The first 8 rows are patterns. Each new row is the sum of 2 different patterns, raised or lowered, with some noise. Before adding, each is slid sideways (what falls off one end comes back at the other) and multiplied by a number that may be negative. Names go in the order of the patterns.
Known rows, each followed by the names of its patterns:
[-17   4  39  16   4   1   6 -29  -8  -6  -4  23  23   7  -2   0   4 -12
 -20  -5 -12  39  -8 -23   2  -9   3   9  -1   5] | Q_941
[ 28  -9 -25  10  -8 -11 -13  -1 -13   1   1 -11  17  -8   1 -13   5   5
 -25  14  -1  -2 -19  13   6 -23  -6   3 -32  27] | Q_12
[-21  -1   6 -25  -7 -31 -39  -7  39  -2 -22   0 -11   0  30  -9 -10   8
 -10  -9 -26   7   1 -23  27  -3  39 -10  -4   0] | Q_971
[-29 -11   6   5  39  13 -21   1  34  -1  35  -1  27  -5   6  -9 -19 -16
 -39  -1   6 -13 -13  15  26   1  -7  13 -12 -13] | Q_762
[ -2   5  21  -6 -23   4 -23  14  -2   5   6  -4  21 -12   8  13  -6   4
  -1  -2 -15   8  13   3  -2 -33  -4   0 -15 -18] | Q_789
[ 39 -10 -17  -4   7  -2   0 -19  -1  -3  -1  14 -13   0   9  -2   5  12
  -8 -29 -23 -28 -22   3  12   8 -11   2  21  -9] | Q_311
[ -2   4   2  -7  -2 -35  -5  23   0  -4   0  16   3   5   2  -5  -4   0
 -18  -6   9  14  -9  -5 -30   0 -19  22   0   6] | Q_715
[-10  14  13   1  14 -32   2 -10   4  32   1 -11 -16   9  22   8 -11   1
  10   0  31 -16  -3  -1 -17   1 -39  -3  -4   4] | Q_59

New rows. What belongs after each?
[  6   1  -7  -7  11   0   9  26   2  17  -7  17   1  41  15   0   8   9
   5  -7  21  13  -7   4  39 -19  20  36   5 -13] | Q_12 Q_715
[ -4 -13  -4  -2 -18 -18 -13  -5 -21 -14   1   5 -13 -15 -14 -41 -14  19
   1 -16  -1 -38 -22 -31  -1 -19 -21   5 -25  17] | Q_762 Q_311
[ -7 -37   6   1   8   2 -30   4 -10  -3  13   2   7 -29   8 -21 -23   9
  -3 -10  12  14  42  33  13 -68   5  33  -2  12] | Q_941 Q_971
[-19  34 -26  21   6  25  27  28  56  20  37  32   7   5 -10  14   9  -1
  21  28  48  26   8  27 -18  -4  22  22  -9  39] | Q_762 Q_715
[-20 -15   0 -20   0 -53 -18  -8 -24  12 -17 -16 -42 -14  18  -7 -29   5
 -33 -39  16 -18 -28 -18 -25  -8 -54 -10 -23 -16] | Q_12 Q_59
[ -1 -37   4 -31 -12 -14  30  17  30  36   9  15 -10   4   5 -13  -3 -58
   8  20  -9   1  10  23  23  -4  -4 -33 -24  24] | Q_762 Q_311
[-10 -17  16  -5   1  12  -3 -19  22  16  25  18 -25 -31  -1   0 -19   4
   4  -1   0 -14  -4 -14  15  12   0   6  11   4] | Q_971 Q_789
[ -7 -18 -25  -5  13 -20 -26   1  15  26  -3   2   1   5 -18 -17 -20   2
  39  -1   6 -18  17  -8  10  -1  -6   5  -6 -22] | Q_762 Q_789
[  6  -6 -34 -27  15 -46  13 -23  14 -26   1 -12 -29 -16 -73 -15 -21 -22
   0  -3  -5 -29 -12  12 -17 -34 -37 -22  -9  13] | Q_762 Q_59
[  3  -2   3 -27 -26 -35 -38 -27 -17   9  26 -39 -31  18 -25  20  -8   7
 -16 -23 -19   0 -16 -46 -17  -6 -52 -32  -5  10] | Q_941 Q_762
[  0   8 -34  20   7  17   9  -1  53 -16   3 -34  14 -10  -8  12 -14  24
  16  14  14  -6   4 -18  15   8 -20   0  11 -24] | Q_971 Q_59
[-26 -31 -13 -58 -27 -10 -13 -33 -26  -6 -18 -23  -1 -43 -41 -20 -22 -33
 -16 -13 -23 -31 -37 -25 -37  -1 -33 -18 -26 -16] | Q_12 Q_715
[45 38 57 37 46 28 34 28 27 43 13 55 62 27 37 59 51 60 41 54 32 40 35 16
 27 23 49 33 25  9] | Q_762 Q_715
[ 11  19 -25 -22   0 -22 -15 -22  -6 -15   5  -9 -28   6 -13  14 -15  -1
   7 -19   4 -13 -19 -21  14  -3 -16 -21  -4 -36] | Q_12 Q_789
[ 10 -24  -6   6  28   9  -3   6 -19  -6  21 -19 -24  16 -30   4 -20   2
  -4   4  29  11   6  -9  -1  13   7   6 -14   4] | Q_941 Q_762
[-16  -7   1  -4  21   7 -31  34 -31  -3  -9   9   4  -6   2 -17   2   9
   6 -11  -1   3 -20   8  21  -4 -28 -52 -28 -18] | Q_789 Q_311
[ 28   9  26  25 -21  23  40  17 -24  39  38  15  25 -13 -32  11  20   2
  17  30  53  10  23  -6  -2  34 -20  30  15   1] | Q_941 Q_971
[19 39 26 20 23 16 29 24 24 58 23 85 -6  8 32 27 18 40  9 31 -1 -1 18 67
 34 -5 34 16 37 54] | Q_12 Q_971
[-38  -5  22   2  26  17   4 -14 -25  -1 -42 -42  14 -48 -25   7 -34 -18
 -24  -6   5  -2   3   0   1   6 -16  -8  -1 -25] | Q_762 Q_311
[-13   8 -16  -6  12   3 -10  -2   1 -24   5 -10  -3   3  13   6 -18   3
  -3 -11 -23   1  -3   9  -9 -15 -19   5  14  -3] | Q_941 Q_12
[ 14  32  11  -3   2  23  46  31  22  29  12 -18  25 -15  10   9  43  25
   4  27  19  -4   8  13  25  79   6 -38  16  19] | Q_941 Q_971
[ 18  22  13  19  39   7   1  25  72  20  14  38  26 -10  38 -13 -12  48
  64  13  20  27  35   6   8  12   4  64 -13   2] | Q_941 Q_12
[  6  17  -6  15  -7  -4  -6  -3  15 -19 -19 -11  -8  -9   3  21  -8   2
   6 -36   1   8  -3 -14   3   2   7  -3   6 -35] | Q_941 Q_12
[  1  20  41  11  17 -23  -8   3  -8 -11 -12 -17  -1   0   9  -8  -1   0
  28  -6 -10  -4  -8  39  -3 -10  15  15  -7  -3] | Q_789 Q_311
[ 33  32  23 -54  -8  11 -21   6 -31 -35   0  10 -24  14  11  20   2 -30
  19 -39  -2 -19   5 -10 -18  22  10  -7   8   2] | Q_971 Q_59
[ 14   0 -27   1  -6 -38  34  23   5   0   7 -41 -14  -4  -7 -10  -3 -33
  -8  14 -19   0 -13  17  -9 -30  24 -30  -7 -55] | Q_12 Q_971
[-18 -26 -37 -33 -25 -46  26 -56 -32  -6 -27 -22 -11 -20   4 -37 -13  22
 -14  -7 -17 -24 -47 -28 -35 -17  27  22  10  -5] | Q_941 Q_311
[ -3  15  60  18  10  -3  39   7  35  13  14  16   4 -11  -1  -4 -24   7
  27  -6 -10  19  32  35   8  18  12  12  -8  -3] | Q_762 Q_789
[ 28 -15   6 -15 -25 -11 -13 -28 -33 -37 -41 -12  19  -1 -19  -7 -11 -30
  22 -19 -14  17 -12 -25 -40   5   5 -22  12 -11] | Q_971 Q_59
[-24  -4  -7   0  -3   7  46   4  20  -3  12   0  34  -1  26 -16   7  -4
 -10   2 -37   0  17  -9  -1  28  15 -20 -22 -10] | Q_762 Q_311
[-25  -7  -7 -21 -19 -22  -4  20   5 -33  -4 -46   7 -21  20  -2  -4   9
 -13   1  -4 -10 -30 -12  14 -19   2   8  10  -5] | Q_789 Q_715
[ -3  -2  -4  11 -11   4  11  16  22  -5 -36 -41 -12  13  -7  -3   7 -22
   3 -36 -13  -8   9  11   8  40  14  -1  16 -22] | Q_941 Q_762
[  3   8  16  27  49  11  53  -4  25   7  29  24  -4  40  24  48   9  15
  29   4  18  12 -10  42  47  14   4  31  29  17] | Q_12 Q_715
[ 17   0  42  14 -11   7 -11  25  26  34  26  12  12  28  11  47  32   3
  24  22  -2  19   8  31  11   2  26  14  19  18] | Q_311 Q_59
[ -3 -20  13  15  -7  -3 -52  -6  -1  -9  34 -17 -18 -24  -3  13 -19  -7
 -18 -11  -5  13 -21 -10   0 -25 -19 -46 -13   9] | Q_789 Q_59
[  1  29 -23  44  14  22   6 -29   0  25 -10  -6 -15 -53  21  46   5  12
  10  41  11  40   0  10   2  -9   1 -24  48   5] | Q_971 Q_59
[ 27  24 -29  24  42  28  17   0   9  28  16  23  16 -30  21  19  17  24
  39  52  26  25   3  10   5   9  18   1  52  31] | Q_941 Q_59
[-33  -3 -48   7 -19  -7 -17   9  25 -32 -21  -2 -33   5  -5 -23 -27 -13
  -9 -12  -3  -5 -23 -13 -35 -32  18 -18 -36 -22] | Q_12 Q_762
[ 18  -3  30  37  37   9 -30  39   5   8 -19  14   3  10  23  26  -1  -7
  -1  31  44   7  -3  13  34   9  -2 -10 -31  16] | Q_941 Q_971
[26 29 17 47 41 17 18 14  0 32 85 28 20 46 29 40 75 24  7 24 10 11 17 57
 43 12 65 53 67 61] | Q_971 Q_311
[-26  12  -4  11 -17  -2   8   5  -7  -8 -23 -17  -4  25  14  -4  32  18
   7  -1  11 -19 -12   1 -28  22   7  23 -10 -30] | Q_715 Q_59
[25 34 41  1 37 60 50 33 36 64 24 43 21 39 33 38 32 32 42 63 34 49 23 42
 -6 58 48 43 42 40] | Q_971 Q_715
[ -1  -3   5  22  -7  -1  25 -27 -15 -45  -9 -14  -2  22   3 -14  20  17
  18  52  -1 -43   0  17  -4   4 -11 -25   4   7] | Q_971 Q_311
[-48 -38   3  13  30 -11 -29  -3  20  15   3 -15  10 -31  -5 -57 -31 -29
 -43 -23   4  -9 -26  11 -18  -6 -25   2  11 -21] | Q_762 Q_59
[ 36   3  11   4  22  12  14   9  14  32  -4  14   2   1  -4  15  31 -25
   8  -9  26 -19   6  27  16  13  45   3 -17  11] | Q_12 Q_762
[-50 -27 -17 -13 -31 -23 -29 -20 -32 -28 -43 -40 -12 -15 -44 -30 -57 -37
 -41   7 -16  -4 -15 -24 -33 -40 -21 -63 -45  -3] | Q_311 Q_715
[-45 -14 -46 -36 -65 -48 -32  -7 -30 -42 -44 -18 -10  -9 -45 -30 -26 -44
 -40 -49 -25 -30 -44 -11 -18   2 -33 -39 -23 -43] | Q_12 Q_971
